The rows are grouped in 3 different ways at once. Each group adds its own fixed numbers to the row, and there is some noise. The rows also spread widely along 9 directions, which tell nothing about the answers.
Some rows, each with its group in each grouping after it:
[ -5   9  -1   5 -10 -14 -20  -3  -6  10   2  -1   2  -2  -3  -2   2 -11
   1  -4  -9   3   5   7   6  -4 -11  -3   5   0  -1  -2   5  12  -8   3
  -4   4  -7  -9  -2]	V M (3)
[  8   1  -3   3 -10  -1   0  18   4  -1   3  11   2   4  -8  10   3  -9
   2  12 -20  11  11  10   4   1  -9  -9  -4   0 -12  -8   3  11   1  -2
   0 -11 -14   0   4]	U N (0)
[  0   7  -1  -5  -4  -1 -14  -1   0  -5  -8   1   1  -1  -9   1  -4   0
   0  -3  -5  14   2  -3   4   0   2  -3  -2   3   9  -4   7   7  -2   4
  -9   4   0 -10  -4]	P N (2)
[-12   8 -15   8   0  -7 -10  -8 -11  -5   7 -21   3  -3  -4  -9  11  -9
  -6   9   3   8  19 -11  -5 -16  13  -6   7  -9   4 -21  -4  -3   4  -2
  -7   6 -18   1  -1]	P Y (4)
[  3   1   7   4 -10  -5  -2   8   3  10   5  12   2   8  -3   8   3   0
   4  -1 -19   1  -3   8   9   0  -3  -6  -1   5  -8  -2  -3  14  -1   0
  11  -8  -3   0   7]	U Y (1)
[  2   1  -9   2  -2   0 -10  -9  -5  -4   4  -6   5  -2  -2  -7   6  -4
   6   1  -3  -2  -2  -6  -1  -1   0  -7  -8  -1   7  -8   9   6   2   1
  -8  -4  -1   0  -5]	V M (2)
[  9  11   5  10  -8  -9 -17  -6  -7  10   5  11   1   0   7  -7   0   4
   3 -17 -12  -5  -4   9   1 -13   4 -10   4  -1  -3   1   3  13  -8   7
  24  -8   2 -16  12]	U M (1)
[-18   2  19  -1  -5 -13  -5  -2  -3   8  -2  -1  -4  -5   4  -1  -4  -3
 -10  -8   6 -10  -7  10  12   6 -19  16  16  -3 -16   0 -16   2  -4  -4
   2  18  -3   2   7]	V Y (3)
[-15   8   4   5 -10  -3   0  -4   3  -5  -2 -13   3  -1  -7  24  -3   6
  -6   7   3  28  17  -9   3  -6  21  13   4  -2  -2 -13  -9  -6   5   5
 -15   9   7  -5  -3]	V M (0)
[  2  -8   7  -2   6  -3   4   1   3   4   5   5 -12  -6   9  -4  -5   1
  -4  -6  14 -14 -12  10  -1  -1 -11   8   0   5 -12   6  -2  -4  -3  -9
  12   9  11   0   8]	P M (4)
[ -6   4 -13  12  -9  -8 -15  -7  -2  12  12  -6   5  20  -3  -8  -1   2
   7  -6 -12  19   6  -9  -3 -12  16  -8  -4  10   4  -8  13   6 -13  11
   6 -14   9 -15   1]	P N (2)
[-17   8   6   2  -4   0  -1  -6  -5 -12   0 -13   9   0  -6   7  -2   7
  -9   5   5  18  12 -10   3  -4  15  10   6 -10  -6 -14 -13  -6  10   8
 -12   6  -4   2   2]	V N (0)
[  6   2 -13  14  15   5  22  12  16 -17  -1  -8 -14 -10   9   6  -4   2
  -9  20  18   0   8   2 -23  -8   1  13  -6  -1 -16 -10   7 -27   3 -22
   9   1   7  -2   7]	V N (0)
[ -6   2   5  -2  -1  -6  -8 -17   3   1   0 -10   5 -10 -12  13  -6  -4
   1  -2   5   5   2  -7   9  -2   7  -5   1  -5  16  -3 -12  12   1   3
 -19   4  -4  -7  -6]	V N (2)
[ 26  -2  -4 -10   7  12   6   6   6 -22 -15  11  -7 -20 -14  17   3  -7
   9  10  -2  -2  -7   0  -5   5  -6 -15 -16  -4  19  -2   9   8   9 -17
 -16  -3  -5  -1  -7]	P Y (2)
[ 13  -1  15   4  -6  -1   1   2   7  10   3  21   1   0  -7  22  -7   6
   7 -10 -11   5  -9   6   7  -4   4 -11  -4   2  -1  10  -8  22   0   2
  12 -15   2 -11  10]	P N (1)
[  7  -1   5  -3  -4   8   9   6   3 -10  -1   5  -1   7   0   4  -2   5
   3   1  -4   4  -6   1   0   5   1   3  -6   3  -9  -4   2  -4   4   1
   5  -2  12   3   2]	U Y (0)
[ 23  16   3  -4  -3   8  -8   7 -12 -17 -18  24   2  -3  -1  -3   0   9
   7  -7 -10   1 -14   5  -9  -2  -2  -9  -7  -5   3  -1  14   3   3  -1
  10  -9   9  -9   6]	V Y (3)
[-14  -6  20  -2  -4 -13  -6 -14  -3  15   9  -5   0  -2   1   0  -4  -7
   0 -15   5 -17 -14   5  17   5 -17   5  11  -1  -4   6 -18  14  -4   3
  -1   8  -1   4   2]	V Y (3)
[  0  13   2  -5   0   0 -10   8   4  -9 -14   4  -2  -5  -3   1   2   0
  -6   2  -7   3   3   6   4   6  -7   4  -1  -1   3  -8   7   1   1  -4
  -4  12  -2   0  -3]	V Y (1)
[-17 -10   6   6  -4  -2  22  22   7  -3   9  -3  -7   4  10  -3   6  -2
 -15  20   4  -3   5   9   1  10 -19  24   8   3 -43 -15 -11 -17   5 -14
  10   9  -7  20  14]	U Y (0)
[-11  -3 -10  23  -7 -10   4   8   0  10  20  -7  -4  13  14  -8   7   0
  -6   7  -3   6  10   4 -12 -12   1  11   2   6 -29 -12   7 -12  -7  -5
  25  -7   3  -2  16]	P M (0)
[ 16  -5  11  -3 -10   3   2 -14   6   9   6   5   3   2 -19  38 -11   4
  20  -7  -5  19  -5  -8   9 -10  29 -20  -9   5  22   9 -11  21   2  11
 -12 -12  19 -15  -4]	U M (4)
[ -3  -5  -7   6  -5 -13  -2   5   5  12  11  -5  -8  -2   1  -2   4 -20
  -1   8  -6  -9   6  13   5   1 -27  -2   4   9 -11  -1   5   6  -6  -9
  -3   3 -12   2  -3]	U M (3)

New rows, each followed by its group in each grouping:
[ -8  11 -10  12   1  -6   1  -1  -6 -10   0 -13  -4 -11   6  -7   5   1
 -11   8  12   6  12  -4 -14 -16   5  10   9  -3 -10 -13   3 -16   2  -9
   3   6  -6  -7   6]	P M (3)
[ -4   2   4   5 -16  -6  -3   6  -2   6   3   8   2   7   1   3   2   7
   1   2  -9  14   0   2   2  -2   5   5   2   6 -15  -7  -1   1  -3   3
   7  -5   6  -4  10]	U M (2)
[ -3  -3   2   6  -7  -3   6   3   1   0  10  -3  -1   2   4   3   2  -1
  -2   5  -1   3   4   3   0  -3  -1   5   1   1 -16  -7  -4  -2   2   0
   6  -2   0   3   6]	U M (0)
[ -3   8 -12  10  -4 -13 -18 -17 -10   4  12 -15  10  -9  -7  -8   8 -16
   2   2  -8  -3  13  -6   1 -16   3 -22   5 -12  13 -12  -5  17   0   3
  -8  -8 -27  -7   0]	U N (2)
[ 17  -7  12  -4 -10  12  19  14   2  -9  -3  27   2   2  -4  17   0  15
   8   8  -6   9 -17   3  -1   6   3   0 -12   5 -15   1  -1   2  10  -4
   4 -15  14   2  12]	U M (2)
[-13  -6  26  -9   2   1  11  -9  10  -1   0  -2  -7  -4   5   7 -11  18
  -9 -12  20  -3 -16   0  13   9  -1  24   4   9 -11   8 -12  -6   3   3
   0  19  21   4   2]	P M (1)
[-15  -6  -6   7  -5  -3   3  -6  -4  -1  13 -13   7   6   0  -4   9   1
  -1  11   3   5   3 -10   1   1   2   5  -4   4  -9 -14   0  -3   5   1
  -9  -2  -1  10   0]	V M (2)
[-21   6  -4   6 -11 -21 -14  10   3  17   5 -10  -5   9   2 -12   3 -17
  -9   6 -10   4  14  13  10   2 -23  11  15  10 -18 -11   1   0 -14  -3
   1  14 -11   0   0]	U Y (3)
[  1   1   2  -6   8   6   9   4   8 -17  -6  -5  -6 -15  -4   8  -5  -3
  -7   8  10   2   5   1   0   4  -6   5  -1  -4  -2  -5  -2  -5   7  -8
 -10  10  -6   1  -2]	P N (0)
[-15  -4  16   0 -15 -11   5  12  14  10  -3   7   1  -4 -19  39  -6  -3
  -5  16  -9  26  11   4  18   8  -1  10   4   4 -11  -5 -22  12   3  -5
 -22   5  -8   0   2]	V N (2)
[ 20  14  -8   4  -2   3 -11  -5 -25 -24  -1   1  10 -26  -5  -7  17 -12
   1   4  -8 -11   9   0  -8 -15   0 -26   2 -28   7 -15  -1  13  16  -3
  -3 -11 -37   0   6]	U M (0)
[ 32 -12  10   4   8   2  10  -3   1   3   6  22  -8 -20   0  20  -4  -4
  13  -7   7 -26 -23  12  -6  -9  -7 -19 -10  -9   3  15  -9  18   3 -16
  14 -15   4  -5  13]	V M (4)
[ -4   3   0   4  -5  -7 -11  -4 -15  -4   7  -3   4 -11   3 -10   9 -10
  -4  -4  -3  -8   5   4   3  -6 -10  -5   6 -11  -7  -8  -2  10   4   1
   2   2 -22   3   4]	P M (0)
[  8  -2   3 -10   9  16  10   3  14 -16  -7   2  -8   9   4  -2 -14  14
   0  -6  12   5 -14  -2  -5  10   1  11 -13  13  -2   6  16 -13  -2   2
   4   3  32  -4  -5]	P N (0)
[ -6   5 -13   4  15  -2   3   1  -4 -16   2 -15  -7 -12  12 -28   5  -7
 -14   7  19 -18   3   2 -14  -6 -19   7   7  -4 -11  -8   9 -19   2 -13
   5  10 -14   3   3]	P N (3)
[ -9   0   0  11   2  -4   6  -3  -4  -1  13  -7   0  -8   9  -7   8   3
  -8   3   7  -8   1  -1  -4 -10   0   5   5  -2 -14  -7  -5  -4   7  -7
  11   0 -10   4  11]	P M (1)
[ 17   1  10  -6  20   7   6 -11  12 -11 -11   2 -14 -18   9   1  -9   5
   0 -13  19 -27 -23   4  -4   4 -10   3  -7  -2  11  10   3  -3   0 -14
   8  10  19  -3   0]	V Y (1)
[-14  -5   6  -9   0   0  -3  -9   3  -2   7 -14   2   6  -4  -3  -5  -4
  -3  -5   5   2   0  -4  14   9  -6   5   1   3   0  -1  -3   5   0  10
 -13  10   0   6  -9]	P N (0)
[ 12   8  18 -10  -1   4   2   3   8 -14 -19   8  -9 -22  -9  24  -9  -1
  -5   0   4   3  -1   8   5   3  -1   4   5 -10   4   0 -13   3   6  -8
  -7  15  -1  -7   2]	U Y (0)
[ -5   3   7  -1   4 -10  -7   1   7   3  -8   1 -12 -15   7  -5  -4  -6
  -9  -2   8 -14  -7  11   2   6 -20  16   7  -1  -8  -3  -3  -3  -8 -14
   5  19   2  -2   5]	V Y (2)
[  6   5  11  -1  -2   5   4  16  -6 -15  -8  20   2  -4   6  -5   0   8
  -7   2  -3  -4  -7  12  -4   5 -13   6   0  -9 -24  -5  -1  -2   8  -4
  15  -3  -4   4  16]	V N (0)
[-5  7  1  5 -3 -2 -1  0  3 -5 -1 -6 -1 -2 -3  9 -6  4 -6  1  3 16 10 -3
 -2 -8 12  6  5 -4 -5 -6 -4 -4  0  0  2  2  0 -9  5]	P N (0)
[ -2   4  -7  -2 -10 -12 -21  11  -7   5   0   5   1  -1  -3 -19  12 -20
  -2   5 -21  -8   4  14  11   9 -30  -7   3  -1  -8 -13   7  16  -6  -4
  -3   4 -24   7   1]	U Y (2)
